All rows are made from the same 11 directions, up to rounding. Whole rows:
(in the rows, 128 means zero)
[[116 119 166 172 149 133 118 116  91 137  66 163 120 126 112 138  54 126
  133 187 160 142]
 [139 153 104 153 163 130 124 123 117 118 114  94 148 139 105  96 147 188
  182  92 174 142]
 [159 180 115 132 104 141 105  77 109  93  79  77 139 171 157  99  54 157
  139 112 189 130]
 [131 141 150  91 117 127 169 130 131 227 150 133  99 149  75 136 144 133
  122 140  97 125]
 [121 137  94  93  75  54 128 120 128 112 164 165 113 176 139 127 131 175
  128 130 132 117]
 [139 121 117 130 164  93 147 105 121 166 100 161 108 175  80  66 166 184
  168 101 141 165]
 [135  93 126 144 147 107 130 144 131 108 152 138 115 121 150 154 164 164
  173  96 103 132]
 [118 138  85 136 110 133 105 117 118 124 116  90 117 105 140 128 127 140
  138  92 118 131]
 [ 73  99  65  86 122  83 103  99 133 108 133 144 104 142 201 157 143 143
  144  96  72  67]
 [124 168  87 116 138  94 111 130  95 118 134 129 133 117  87 115 177 151
  112  58 119  94]
 [170 127 154 143 180  98 117 137 135  77 115 141 158  94 142 129 187  90
  103  68 113 111]
 [153 129 129 140 157 137 110 134 115  28 132 152 158 144 129  87 150 127
  111  86 156 122]
 [150 104 228 139 241 208 187 167 151 180 139 142 163 131  65 120 173  92
  143 163 136 128]
 [153 129 167 111 116  94 162 115 141 170 136 147 115 184 131 141 104 162
  156 166 143 137]
 [171 140 121  99  40  84 135 129 122 118 180 135  87 155 138 146 128 158
  111  92  97 141]]

The start of a row, then its end:
[102 140 127 121 149 105 132 129 115 131 137 146 143 158 121 147 114 171
 158 157] => [158  92]
[120 103 137 154 146 161 144 164 121 142 150 148 120 114  72 109 155 140
 142 141] => [129 167]
[172 169 129 107 117 108 116 111 145  64 137  94 167 149 180 130 127 122
 113  90] => [155  94]
[ 98  83 115 132 100 128 114 119 133 115 119 153 100 124 170 140  95 113
 126 160] => [103 142]
[170  99 174  80 138 123 133  73 134 101 103 161  94 191 204 141 105  94
 105  88] => [71 85]
[101 132 151 158 173 112 116 127  96 115  79 184 152 128  93 116  93 119
 113 182] => [176 117]
[157 120 200 114 141 108 148 134 125 135 132 180 124 141 126 163 119  90
  90 150] => [106 101]
[160 149 177 126 111 251 153 154 108 150 154  94 119 124  60 111 102  91
  86 132] => [127 149]
[ 92 111  75 110  76  77 104 121 149  83 139 162 129 131 169 110 128 112
  96 153] => [127 133]
[146 130 158 139 124 127 134 126 139 118 109 148 144 137 121 103 105  99
 102 168] => [161 155]
[119 139 125  86 146 128 168 150 199 142 192 104 186 166 137 111 180 139
 156 169] => [170 112]
[142 127 134 117 134 177 148 130 138 130 149 110 129 160 114  99 135 143
 145 122] => [140 142]
[114 112 139 117 155 120 117 123  96 110 114 182 111 128 119 137 135 104
  93 105] => [89 88]
[121  95 148  89 128 163 158 102 175 186 124 115 108 157 168 129 118  93
 135 159] => [ 92 130]
[146 147 161 110 172 170 159 139 174 131 156  83 185 153 139 122 147 122
 152 150] => [171 107]
[163 150 140  82 129 178 165 117 146 170 170  65 117 179 133 135 145 164
 168  83] => [111 107]
[156 137 143  72  57 112 161 122 183 128 187 121 132 193 173 130 110 128
 117 171] => [142 133]
[ 49 112  85  98 142 204 160 119 142 244 130 102 102 156  72  85 130 153
 172 177] => [123 145]
[ 75  52 134 135 223 162 142 140 110 154 124 187  97 132 101 130 177 145
 175 116] => [ 73 109]
[179 170 154 101 113 129 147 126 169 147 138  83 160 120 132 117 153  77
  85 115] => [133 129]
[146 159 120 127 149 197 134 106 148 171  95  40 144 116 120  91 133 107
 138  98] => [141 144]
[ 99  92 131 110 116 237 134 114 122 120 125 136  99 169 126  89  75 103
 113 163] => [120 143]
[116 146 142  99 148 127 137 138  76 157 157 150 102 142  86 179 138 159
 127  90] => [85 55]
[148 141 139 129 100 179 138 116 120 123 146  76 116 176 154 148  64 187
 185 138] => [160 133]
[107 126  97 107 111 146 122 113 134  91 132 142 134 172 134  78 113 133
 118 143] => [155 132]
[137 124 132 115 144 131 123 109 129 129  99 140 122 124 129 105 143  86
  92 100] => [101 122]
[127 115 177 129 210 162 148 115 121 186  91 125 125 129 117 151 131 115
 154 125] => [105  95]
[139 133 134 146 146  39 161 148 168 197 133 146 151 116  87 112 191 156
 161 162] => [158 176]
[139 123 165  95  82 163 137 140 133  65 181 155 133 178 160 146  76 108
  90 173] => [140 103]
[122 146 129 115 169  83 135 118 161 167 108 110 163 110 144 141 164 108
 134 131] => [130  98]
[132 125 185 132 211 152 148 153  85 114 141 186 141 157  66 135 147 148
 134 122] => [137  81]
[133 100 146 185 141 168 111 139  97 134  95 114 100  69 122 155 106 117
 141 115] => [101 160]
[122 140 115 163 117 156 115 148  93 134 133  96 117  91 100 151 111 158
 150 115] => [132 140]
[119 157 132  90 115 144 144 153 166 136 182  93 170 121 138 151 147  97
 104 155] => [136  88]
[116 151 136 115 162 117 132  83 117 169  70 132 133 169 122 113  91 139
 142 150] => [157 104]
[158 184 123 110  88 117 126 123 143 109 159  57 158 143 175 168  98 158
 148 122] => [165  97]
[127 149 171 157 156 144 112 156  77  92 124 149 150  99 100 175  93 115
 103 144] => [147  84]
[137 123 105 108 120 180 133  98 151 165 103  84 106 128 130  76 145  96
 116  89] => [ 96 159]
[119 133 101 154  83 122 112 160 112  89 152 147 132 103  92 104 128 133
 101 144] => [154 168]
[160 126 171 115 125 146 140 117 116 135 126 137 106 150 132 145 107 115
 114 116] => [104 117]
[ 62 102  60 127  96 119 140 112 151 204 122 122  98 155 114  87 115 188
 192 190] => [149 187]
[110 136  81 113  83  71 119 113  99 156 115 180  86 137  73  82 144 141
  89 111] => [108 154]
[139  86 116 161 123 138  99  92  95  84  70 155  79 139 153  98  91 139
 138  91] => [109 170]
[168 139 185 126 145  39 152 119 167 149 109 160 161 147 150 143 130 113
 124 176] => [161 130]
[127 136  81 103  86 126 120 104 106 131 137 120  85 161 122 105 127 170
 136  77] => [105 133]
[144 110 176 107 178 171 129 133  89  61 159 157 119 168 155 180 119 142
 137  80] => [93 44]
[ 62 168 113  80 101 118 119 117 112 154 136 132 142 147 138 178  64 119
 100 196] => [142  42]
[146 134 164 131 137 124 130 126 120 133 113 140 130 121 125 145 113 102
 105 135] => [123 117]
[152 176 118 112  78 136 133 126 137 162 126  97 134 112  84  86 133  89
  68 125] => [138 159]
[ 79  68 123 147 101 100 129 157 120 146 144 204  88 106 110 147 122 126
 122 189] => [ 95 161]
[131 130 133 148 107 159 106 118  97 116  97 120 107 106 130 135  80 106
 104 124] => [119 137]
[163 222 128  97  92  30 139 134 138 125 156 134 187 157  89 112 144 144
  85 145] => [203 105]
[ 75 131 105  79 190 125 154 103 160 177 117 145 157 189 110  77 160 141
 153 163] => [157  93]
[132 140 128 112 167 115 163 116 148 195 129 113 133 171  98 104 163 179
 185 126] => [148 133]
[131 139 101 158 109 103 104 148  99  73 168  88 128 117 171 201 111 220
 204  92] => [142 103]
[109 107 173 177 153 154 135 187 100 123 155 162 137  90  82 173 113 134
 139 185] => [144 133]
[140 145 143 113  77 117 135 130 122 143 145 134 113 138 123 148  95 122
 101 152] => [126 129]
[ 93 104  87 142 158 111 139 139 154 189 112 141 128  95  73  68 203 122
 138 133] => [120 182]
[ 99 156 110 102 146 146 136 122 122 178 123 113 135 132  86 111 141 124
 118 128] => [129 101]
[ 95 120 104 153 105 164  97 166  83  62 158 148 124  93 104 140 112 129
 102 127] => [126 120]
[149 107 138 147 104 136 116 128  93 109 130 134  82 118 142 163 104 146
 137  92] => [ 88 137]
[138 140  85 111 149  97 132  93 159 168 100  90 130 137 136  81 184 146
 158  73] => [122 144]
[ 74 125  97 165 133 149 117 172 137 120 150 108 165  77 111 136 130 134
 149 185] => [169 142]
[175 109 151 125 117 184 144 122 130 110 140 120 101 161 127  95 129 131
 132  92] => [113 166]
[150 150 144 167 151  70 125 140 110 122 119 132 147 119 115 154 129 179
 168 127] => [168 131]
[ 83  94 105 163 142 148 120 132  99 129 108 166 107 136  90  95 108 166
 160 161] => [149 166]
[ 69 182  43 126 135 178  99 135 101 140 125  61 154  86  73  95 149 139
 122  94] => [149 102]
[ 64 135  77 126 165 109 116 154 112 116 158 138 154 116 103 140 169 173
 159 124] => [141  79]
[128  99 133 134 160 129 114 138 153  69 128 141 155 102 171 127 162  80
 107 114] => [113 115]
[127 149 139 115 149 154 135 121 152 111 131  97 172 156 153 124 108 126
 142 158] => [176 102]
[129 148 135 146 149 143 134 108 163 190  74  68 156 100 135 114 112  98
 142 165] => [161 155]
[ 89  71 127 134 107 102 125 123 124 125 124 193  91 147 154 145  90 138
 140 185] => [111 143]
[135 138 120 152 123 144 106 111 108 101  95 105 128 126 144 124  86 140
 140 121] => [152 137]
[126  92 140 118 103  91 126 120 147 110 121 184 114 134 162 126 119  88
  91 160] => [106 141]
[157 148 173 145 157  86 129 126  95 139 102 156 127 122 105 159 120 135
 122 116] => [129 107]
